The rows are grouped in 3 different ways at once. Each group adds its own fixed numbers to the row, and there is some noise. The rows also spread widely along 11 directions, which tell nothing about the answers.
Known rows, each followed by its group in each grouping:
[ 47   3  55   7   5 -29   7  -7   2 -18 -10   8  17 -19  19  17  20  46
 -31   6 -28 -50 -16 -33 -10  26 -48  28  17 -19  25 -21] : Q707 Q606 Todo
[-10  -8 -22  22  -9  -3  44   4  -4 -22  13  -2 -14  20 -19  12   8 -22
  16   2  19 -44   1  -4  10 -30  47  -4  11  20   1  -4] : Q339 Q789 Vone
[ 28 -38 -43 -34  23  12 -18   8 -22 -37 -17  -5  -6   3  -7 -15  11  -8
  -2   8  -8 -11  -7  11 -10  29   1  -3 -17  10   6  -3] : Q707 Q606 topa
[-38   6 -11   4   6  12   4 -11  -1   2   2   2   5   3  -4   6 -17 -31
  37 -12  -1  42  -2   9  25 -17   4 -21   6   4  -4  16] : Q339 Q749 Vone
[ 11  -2  -3   9  10   5  24 -28   1 -32  24   4   1 -18 -22 -15  13 -39
  -2 -32  -2  -4 -24   5 -25 -18  50   2  20  19  49   8] : Q410 Q749 topa
[ 26 -13  14  22   8  40  -6  39   5   3  20   8 -30  -7  23 -13  26  28
   5 -10 -17 -53  -1  14 -55  19  -5   0 -18  -3  34 -38] : Q410 Q789 Todo
[-23   1 -19  12   9 -26  45 -13  43  33  39 -41   7  -2  -3 -22  10  -3
 -19   8  21 -26   9  14 -27 -48  20  10   6   8  18   4] : Q530 Q789 topa
[ -8  22  54   6 -11 -26  38 -34  42  26 -19  -4   1 -16   2 -15  15  33
 -10 -15 -16  -5  16   0  14  -8  -5  18 -10  -7  10  13] : Q530 Q749 Todo
[-11  -5 -35   1  -1  -3  -4  18   1 -32  40  22  12  -2   1   8 -11 -23
 -25  -8  33 -33 -11  15 -64  11  60  -9  -1  17  13  -5] : Q339 Q749 Vone
[-51  11 -27  22   2   8   0  -4  -6   0  22   4  -1  18  -3  16 -14 -34
  44 -16   9  48  -2  -2  22 -36  35 -23  17   0 -20  17] : Q339 Q749 topa
[-28  22  10   5  16 -47  26 -15  42  33  20 -52  24 -20  16 -14  14  28
   1  22  14  23  32  -3  29 -36  -6  22   6 -32 -15  27] : Q707 Q749 topa
[-17 -12 -20 -15  30  -3  13  -9  13  19  10 -41   2   3  -9 -22   8 -11
  10  14 -11  17   7  15  18 -23 -25  -4  -2  -3   6   6] : Q530 Q749 topa
[ 40 -33  27  19   5  27  13   9 -30 -34   2 -21 -47  23   9  -9  45  -4
  27 -27 -26 -35 -14   3   8  -5  -8  14  10   9  21 -28] : Q707 Q749 Todo
[ 14   1   1 -10 -16 -26  -2 -16   0 -40 -44  21  -4   2 -11  10  13  19
   8  -1  -8   1  12  -9  31  13  42  15 -12  -4 -26  30] : Q707 Q606 topa
[ -1 -24 -10 -14  15 -19  11 -12  20   7 -19 -14  -4  15 -10 -26  29  48
  15   6 -37   4  36 -23  10  14 -27   7 -11  -2 -19  10] : Q339 Q789 topa
[-13   3  -4   4  -4 -12  37 -22  22  -6  -4   8  -2  -5 -23  -8   6  -5
   7  -5   5  -4   9  11   8 -16  47  -4  -8   6   7  19] : Q530 Q789 Vone
[ -9   4  17  21  -9  -4  45 -22   2   2  -6 -25 -32  14 -15   0  28 -10
  37 -12 -10  -9  -1  -2  51 -48  20   3  11   8   0   7] : Q530 Q749 topa
[  0  21  43  17 -24 -33   1   1  -2  -3 -10 -17   1   2  27  26   8   8
  -2  -4 -10 -25  -9  11  24 -13 -19  22  19 -23 -18   1] : Q530 Q789 Vone
[-19  -7 -21 -17  -2 -53  24 -16   7  -2   0 -16  34  10 -12   3  -4  -7
 -23  22   5   5   8 -10  13  -8  -7  10  14   8 -18  27] : Q339 Q789 Todo
[  3  21  14   7  15   5  16 -25   4 -19  15  25  22 -37 -14   8  -5 -23
   1 -12 -11   8 -26 -10   0 -11  21  -6  21  -1  42  13] : Q410 Q749 topa
[-23 -12 -51 -26  20   1  19   1  19  21 -12  10  15   7 -27   2 -16   7
  19  48   0   0  18 -25  33   1 -14 -29 -22   9 -17  13] : Q339 Q749 topa
[ 12   8 -44 -33  12  -4   7  21 -19 -28 -24   6  27 -20 -10  19 -14 -19
  -6  72  24 -17  -5   5  35   9   6 -12 -17 -15  -8  12] : Q707 Q606 Todo
[-23   5  11  28  -6  15   1 -19  15 -12  17  33 -20   6  -6  -7  -3 -21
  22 -64  -7  26  -6  23 -42  -7  55 -11  -2  13  18   5] : Q530 Q789 Vone
[ -8   4  21   3  -4 -14  19 -33   4   6 -13 -32  -5   7   2   8   0 -29
   4 -19  -3  -1 -28   5  40 -43 -18  14  24  11  14  16] : Q707 Q749 topa
[  6 -27 -57 -15   8 -13 -32  32 -29 -42  -1  11  -6  27  -3  13   6  13
  15  23   1   8  14 -10   0  35  20  -9 -19   7 -46   6] : Q707 Q749 topa
[  3 -25   8  -1 -20 -17  -4  -1 -10   3 -26 -41 -35  43  12  -5  37  20
   9 -10 -24 -15  10  -1  34  -4 -25  21   0  14 -38   4] : Q410 Q749 topa

New rows, each followed by its group in each grouping:
[  0  21  21  19  13  20 -19  21   0  -4  24  31  15 -34  18   9  -2  14
   7  -6 -20   3  -7  -4 -36  18  -8  -7   1 -26  23  -9] : Q410 Q789 Todo
[ 35 -27  12  14   6   5   6   0   1  -7  16  12 -12  13  -3  -2  27  31
  -8 -10 -35 -42 -17 -37 -27  22 -27   4   8  23  21 -28] : Q410 Q749 topa
[-20   8  21  12 -10   7   8  -3  -9  -5 -16 -34 -26  11  13  -2  14 -16
  37 -24  -4   9   5  26  42 -26   6   9   8 -12 -15  10] : Q339 Q749 Vone
[ 21  11   4  -1  -7  14  -1  17 -16 -10 -12  31   5 -14  -1  36 -12 -14
  -9  26  -4 -45 -28 -10   8  14 -12 -14  -2   7  21 -12] : Q410 Q749 Todo
[ 24 -12  38  13  -7  -9   3  -1  -9 -22 -22  13 -22  12   4   9  33  46
  21 -12 -43 -24   6 -20  10  23 -20   8   0  -8 -11 -12] : Q530 Q789 Vone
[  7  33  21   1 -13 -25  -8   1   0 -11  -7  18  29 -36  11  35 -11   2
 -21  19   1 -26 -19 -13  10   7   5  12  11 -17   3  18] : Q410 Q749 topa
[ -2  -6  10  -1  -5 -39  17 -17  11  14 -10 -21   5  13  -3   2  24  32
   3  17 -23   1  11 -32  41  -3 -31  18  11   0 -24  18] : Q410 Q749 topa
[ -8   2  -1  -3  20 -26  31 -29  39   5  15 -31  10 -22 -11 -37  20  13
  -3  -9   3  17  19   7  -3 -21  26  19   2  -2  16  26] : Q707 Q749 topa
[ 17  18  19  -8  10   3 -40  35 -15 -10 -13   3   5 -17  37  21   8  33
   1  25 -28 -29  -5  -2  -1  24 -38   2 -10 -49  -9 -20] : Q530 Q606 topa
[ -9   5  14 -23  -2 -14   7 -19  25  26 -47  -8   9  -7   4  -3 -10  17
   3  20  -6  16  13   2  44   7 -39   3 -26  -4 -12  27] : Q707 Q749 Todo
[  2   2  16   7  24   6  32 -31   6  -8  -9  -9  -1 -18 -18 -16  16  -7
  35 -10 -26  22  -5  -8  34 -30  -1   0  11 -14  26  15] : Q707 Q789 topa
[  6  15  40   6 -10  20 -48  36 -17  19 -25 -18 -32   6  60  27   7  28
  25  -2 -22 -24  -8  14  24   0 -55  11  -9 -32 -24 -18] : Q707 Q749 topa
[ -5 -26 -40   4  -9  -8  -7  12 -21 -43  15  -6 -22  28   0   5  11 -23
   5 -13  31  -9   0  26 -12   2  63   2  -4  24 -22   9] : Q707 Q749 Vone
[ 19  -4   8 -11  -1 -20  -4   5  20   5 -12 -10   1  -8  12   1  10  40
 -20  12  -4 -38   4  -8 -11  17 -17  18 -13  -2  -3  -1] : Q707 Q749 topa
[  2 -31  -4  16 -11  23  -3  -1 -12 -13 -19  20 -36  41 -10   3  17   4
  35 -26 -31  -1  -1  -6   7  15  -5 -12  -9  28 -11  -9] : Q410 Q789 Vone
[  2   3  46   8  -5 -21  11 -13  34  12 -12   2  -6 -11  10  -3  28  57
   3 -11 -22 -17  21  -7  -2  13 -11  15 -14 -14  -1   0] : Q530 Q749 Vone
[-10  29  49   8  19  -2  11  -6  31  23   1 -30   0 -36  21 -21  25  44
  22  -5 -26   7  25  -1  16 -19 -19  21   2 -46   7   6] : Q339 Q749 topa
[  0  23   2 -20 -26 -11  -9  19  16  13 -56  19 -14  -8   7  27  -4  40
   3  38   1 -41  18  -1  34  19   8   0 -49 -15 -36  11] : Q530 Q749 topa
[ -5  -9 -17  -6   2  12  11  19 -15  -7  -8 -40 -32  17   6  -4  18 -15
  26  16   9 -23   6  34  30 -12  -1  -2 -13  -1 -16  -5] : Q530 Q749 Vone
[-17  -3 -39  -1  16  22  10   3 -13 -23  14  18   0   0 -22   4 -10 -43
  27  13  13  12 -15  12   7 -12  35 -31  -1   4   8  -3] : Q530 Q606 Vone
[-16   4  -6  13 -15  10  15   0  18  10  -5 -12 -35  12   3  -5   9 -14
  11 -22  14 -28   5  29  -2 -30  48  -2 -16  15   2   3] : Q530 Q749 topa
[ -6  -6 -35 -24 -15 -33  21  33   4  23 -36 -24   6  20   8  24  -4  24
 -11  78  13 -54  30  -5  50  -1 -27   1 -27  -6 -53   6] : Q339 Q789 Todo
[-12  -8 -11  -2   2 -21 -27  14  -1 -23  33 -19   8   4  19  -7  13   4
 -18 -16   9   7   8  27 -49  19  19  11  -4  -2 -11   4] : Q530 Q749 Vone
[ -6   1   5  23   8   2  59 -24  24  17   4 -18 -12   2 -15 -17  12 -21
  17  -5   6 -11  -1   8  19 -48  13  -1   8  11  36   3] : Q707 Q789 Todo
[  1 -12  -4   1 -11  41 -32   2   4   6 -18  15 -35  14  13   3 -11 -23
   8 -42   1 -19 -22  31 -31   6  11 -12 -23  29  18  -9] : Q707 Q749 topa
[ 25  -7  15 -22  -2 -25   0  -3   5  11 -32  14  15   2   3  29  -1  40
 -24  41 -29 -51 -14 -40  22  27 -71   1  -9   2  -3 -10] : Q530 Q749 topa
[ -2   2 -20  -5  34   0   9 -17 -17 -46  28  25  22 -22 -30   3   4 -33
  26   1 -16  52 -18 -17   5  -2  31 -26  17 -10  17  10] : Q530 Q749 topa
[-32  25  -2  -3   5   4  11 -16  26  10 -19  19  19 -25  -8   3 -25 -10
  22  -3   3  27   7  16  14  -9  25 -16 -13 -14   7  30] : Q339 Q789 Vone
[  4 -15 -16   8   9   0  11   1  21 -23  27  52   6 -10 -21  -2  10  29
 -12  -6  -1 -18   5 -14 -62  35  47 -18 -20  16  20  -7] : Q530 Q749 Vone
[-11   9   7  36 -15  -5  32 -15  35  18  11  26  -8   7  -2  17 -12   0
  -6 -20  17 -39 -12 -10 -23 -31  44  -1   9  20  21   0] : Q707 Q789 topa
[-23  -1 -12  14  14  -1  -4   2 -15 -16  33  -2   7  14   1   8  -1 -30
  25 -11  -2  32 -13  10  -6 -15   9 -15  23  -5  -7   5] : Q530 Q789 Vone
[ 16  -8  -8  25  25   4  12  38   4   2  42  -9 -10   2  16   3  28  44
  18  28  -8 -39  14 -23 -22 -12  -6  -3   1 -21   0 -34] : Q707 Q789 topa
[  0  15  29 -26  11 -23 -29 -10  24   5 -24 -21  29 -35  28 -10  -7  22
 -23  -1  -4   8   3  28  -7  22 -39  24 -11 -31   7  16] : Q707 Q606 Vone
[-11 -42 -46 -18   0   0  25  -5  -1  12 -13 -52 -26  43 -14 -26  10 -35
   3  11  13 -27   0  43  21 -21  -9  -6 -16  35  -4   1] : Q530 Q789 Vone
[ -6 -48 -17   5 -14   1 -11  16   0  12 -12 -43 -51  63  19 -20  28  24
  14 -21  -6 -20  25  25 -10   5 -14  13 -22  24 -36  -7] : Q707 Q789 Vone
[-13  -6 -11  -2  -4  15  -1   0   1  14 -36  18 -10  17  -6  17 -22  -5
  26  11  -3  -3  -5   3  31  -5 -16 -23 -18  10 -14   5] : Q707 Q789 Vone
[ -3   2  -5   8  15  20  24   5   5  16  13 -53 -22  -4  16  -9  12 -27
  17   6  17 -31 -10  26  19 -50  -1   4   5  -3  20 -10] : Q707 Q749 topa
[ -2 -38 -20   7   9   7  20   8  21  -3  18   9 -19  21 -13 -21  24  36
   7 -10  -6 -27  25  -9 -42  20  26  -8 -20  28   1 -17] : Q339 Q749 Vone
[ 21  13  -2 -48  21 -20 -10 -26  -5 -44 -49  -8  31 -56 -16 -21   4 -18
  -4   9 -14  28  -3  24  24  18  14  15 -13 -27  23  46] : Q707 Q789 topa
[  2 -22 -21  16  -3 -10  42  12   3  17  18   1  -7  36 -13  19  11   4
   1  45  -1 -42  -4 -35  23 -15 -25 -11   8  29 -10 -20] : Q410 Q749 Todo
[ -9  -3 -16 -10  11  12  -8   4  11 -12 -11  35   5 -15 -11  -1  -6  11
  22   5  -1  17  10   1  -5  27  28 -19 -28  -2  -3  14] : Q707 Q749 Vone
[  9 -24 -10   6  17 -12   6  10  14 -11  37   2  -1   3   2 -15  30  36
  -6  -5 -13 -15  10 -14 -48  16   9   1  -4   6   7 -14] : Q530 Q749 topa
[-13  17  -3 -40  13  -7 -12 -23  26  11 -20   1  46 -43   4  -5 -33 -13
 -30  10   2   3 -13  21  -9  18 -29   0 -12  -5  27  26] : Q339 Q749 Vone
[-35  19  -2   6  22   1  38  -4  32  20  23 -39   4 -23  -6 -19  14  -1
  35  19  10  25  26  20  27 -38  15  -8  -4 -28   3  15] : Q530 Q749 Vone
[ -1  -1 -19  20  14  47   4  29  -1 -12  34  40 -14  -4  -6  14  -5  -5
  29   2   3 -22 -13   5 -39   6  33 -39 -14   6  23 -32] : Q530 Q749 Vone
[  2 -11 -17  12 -14  14   4  31  29  15  17   4 -28   5  12 -14  15  25
  -9  -4  17 -47  21  20 -52  16  39   1 -36  21   4 -14] : Q410 Q749 Todo
[-22  27  13   4 -28 -16  23 -14  35  14 -33  14   4  -7  -1  16 -14   4
  -5  -2  16 -19  12   8  18 -13  29   6 -10  -4  -3  19] : Q339 Q606 Todo
[-17   3 -11  22   8 -16   5   1  18 -10  43  25  23  -6  -1  18  -9   7
  -4   0  15  11   0 -13 -31  -1  32 -11   4   3   3   3] : Q707 Q749 Vone
[ 14 -32  -7 -10 -28  14  -2   1  32  21 -34  14 -39  28  -4  -6   9  29
 -21 -20  -2 -69   1   9 -34  24  13   2 -44  53   5  -6] : Q410 Q749 topa
[-33   7 -15  18  -8   7   2   7  14  30  35  11  12  12   8  23 -32 -43
 -15  -1  23  -5 -29   4 -22 -18  -6 -14  13  23  15  -4] : Q410 Q749 Todo
[-13  11  12  11 -20 -16  -5  15  18  14   1 -18 -14   3  23   7  16  27
  -1  -8   7 -27  14   8  -4 -11  23  22  -4  -3 -23   9] : Q410 Q749 topa
[  3 -26 -59  -3  13  25 -20  35 -20 -32   9  36 -13  16 -13  14  -1   4
  24  21  11  -7   3   0 -22  31  38 -33 -32  13 -16 -11] : Q707 Q749 Vone
[ 21 -21 -13 -26  21  15  17  -5  15   2 -30  -6 -17  -7 -19 -19  18  25
  18  21 -15 -20  13  -4  24  10 -12  -5 -35   9  15   3] : Q707 Q749 topa
[-21  24  44  21 -17 -14 -22   7 -13  -4   2  -2  -8  11  31  21  10   5
  28 -25 -20  37  -2   4  27  -9 -19   8  14 -30 -34   5] : Q530 Q749 Todo
[ 24 -30 -20 -19   8   3 -18   0 -31 -63  -9  15  -5   7 -14  -4  20 -13
   5 -23 -24  -6 -13  -7 -14  31  21  -2   3  17   2   6] : Q339 Q749 topa
[-26  -3  10  22   1   5  29 -31  39  39  28 -24  -9  14   7 -15  -4 -25
 -12 -48   7 -18 -18  10 -31 -48  -2   8  22  30  35  -5] : Q339 Q749 topa
[-32  24 -13   5  -4 -24  14   7  33  18  24 -24  24 -16  17   0 -17 -13
 -19   8  33 -20  11  29 -20 -26  28  11   3  -8   0  17] : Q339 Q789 Vone
[ 15  -2  -5   2  30  40   8  11 -17 -15  15 -18 -15 -17   2  -9  13 -30
  27   4 -18  -7 -23   5   8 -16  -3 -16   9  -9  36 -14] : Q410 Q749 topa
[-17   9  30  13   3  24 -24  -7   4   5   8 -10 -12  -6  25  -6  -5 -25
  18 -50  -6  18 -22  34 -16 -14  -5   2   9  -3  25   1] : Q707 Q749 Vone
[ -1  26  37  17  -9  12 -44  35   0  17  10   9 -10  -9  50  25  -1  28
   6 -15 -17 -23 -11   5 -25   9 -36   4  -2 -32  -8 -25] : Q530 Q749 topa
[ -3   8  15 -19 -18  -5 -11 -31 -16 -53 -46  22   3 -11 -14   7  -6 -33
  12 -42 -10  21 -14  23  21  16  43   6  -2   6   3  36] : Q339 Q749 Vone
[-38  16 -12  -5 -17 -29  15  15  23  38  -4 -37  11   5  17  16 -10  -3
 -12  45  32 -15  12  18  32 -25 -13   3 -14  -8 -32  16] : Q530 Q749 Todo
[  2 -31 -47  -1  16 -41  18  12 -22 -26  35 -10  26  25 -15   5  17  -6
 -11  43  -7  12   4 -30   1   6  -9   1  21   7 -23   8] : Q410 Q789 Todo
[  3  -7  -7   7 -13 -22   4  24  -9 -26  -8 -19 -13  15  12   4  26  26
  13   5  -2 -32  24   5   7   3  22  17  -3 -16 -36  -2] : Q339 Q789 Vone
[ -3 -17   0  -4  -5  -7  -1   6  34  33   1  -1  -2   3   7  -9   8  40
 -23   6   1 -37  13   5 -35  27 -14   4 -28  19   2  -6] : Q410 Q749 Vone
[  9 -27 -18   1  34  40 -11  22 -24   0  17  -4 -29  26   1  -2  17   3
  39   5 -38   8  -6 -12   1   4 -43 -30  -6   0   3 -33] : Q530 Q749 topa
[-10   9 -40 -23  13  -1 -27  22   4   4  -9  -4  21 -15  13  10 -23 -12
  -3  40  18   2   1  16   7   5   0  -9 -18 -17 -12  14] : Q707 Q606 topa
[-23   0  -6  15   8   9  43  -9  25  18  20   1  -2   4 -15  -5   1  -8
  17   2   5  -1   5  -6   4 -27   9 -13   0  11  17  -5] : Q339 Q749 Todo
[-10  -5  -5 -22  11 -10  -6  11   8  24 -20 -57   3  -4  20 -14  12  15
   1  32 -12  -1  18  27  26  -1 -49  15 -16 -21 -19  15] : Q410 Q789 Vone
[ 12   2   0 -11 -16   0 -20  19   5  -9 -44  10 -29   0  12  10  11  36
  11   3  -2 -30  16  11  11  19  24   8 -38  -3 -24   9] : Q707 Q749 topa
[-17  19   5  -8  -4  -7  41 -28  40  46 -30   7  16 -14 -17  12 -29 -11
  -5  31  13 -14  -7  -4  43 -22 -22 -14 -15  14  19  17] : Q707 Q749 Todo
[-23   1  11  40 -30   7  -8   9   8   0  16  22 -25  33  19  17  -4  -5
  16 -49  10 -23  -1  12 -33 -15  43  -3  10  16 -14  -9] : Q339 Q789 Vone
[ -7  16  -9  11 -10 -34 -30  30  -9  -8  24  18  24  -5  34  50 -17  15
 -22  25  18 -24 -11 -20 -14   7   0   7   9 -17 -32  -3] : Q707 Q749 topa
[ -1 -12 -13  -7   4   5   6  -6  25  17  -7  27  -2   2 -16   2  -3  28
  -3   8 -15 -16   1 -25 -13  22  -3 -13 -20  26   6  -2] : Q410 Q749 topa
[-28  -1   5   3  26   4   4 -16  39  48  22 -33  -2  -2  14 -29   4   4
   1 -23 -14  19   8  20 -28 -24 -29  -2  -4  -3  22   1] : Q530 Q789 topa
[-11  12  42  20 -26 -39 -16  -9  13  18   1 -10   5  17  40  25  -5  21
 -24 -33 -17 -30 -14 -16 -14 -13 -40  32  30  -4 -13  -3] : Q339 Q789 topa
[ -1 -30  -3  24  -1  20  16   1 -18 -12  11 -40 -41  42  12  -6  24 -25
  30 -23   4 -15 -11  20  15 -33   0   1  16  15   1 -17] : Q707 Q606 Vone
[  0 -25   2   1  -8  -5  54 -49   7  -1 -18   8 -15  32 -39  -9   5 -33
   2 -24  -9  -2 -20  -7  24 -22   4 -11   8  50  25   7] : Q530 Q749 Todo
[-24  -4 -11 -10   4 -12  25 -25  -2   8 -14 -17  15  14  -9  13 -18 -36
   3  17   0  -2 -20  -5  48 -20 -38 -10  16  19  -3  16] : Q339 Q749 Vone
[-31  -6  -6  -2   6  11  -7  -8  31  34  13 -28  -8   5  20 -22  -4  -6
   0 -35   3   2   5  30 -31 -14  -7   2  -6   6  11   4] : Q339 Q749 topa
[-13  15  15   8 -19   0 -36  19   4  19  -3  28  -3  11  32  40 -20  14
  -6  -2 -10 -19 -15  -6 -10   6 -22 -10  -7  -4 -19 -10] : Q530 Q749 topa
[ 10 -14  -2 -12 -16 -19   5   1  14   7 -26 -22 -15  10  11   2  15  27
 -18   6  -6 -51  11   2   3   7  -5  20 -15  14 -15   0] : Q339 Q749 topa
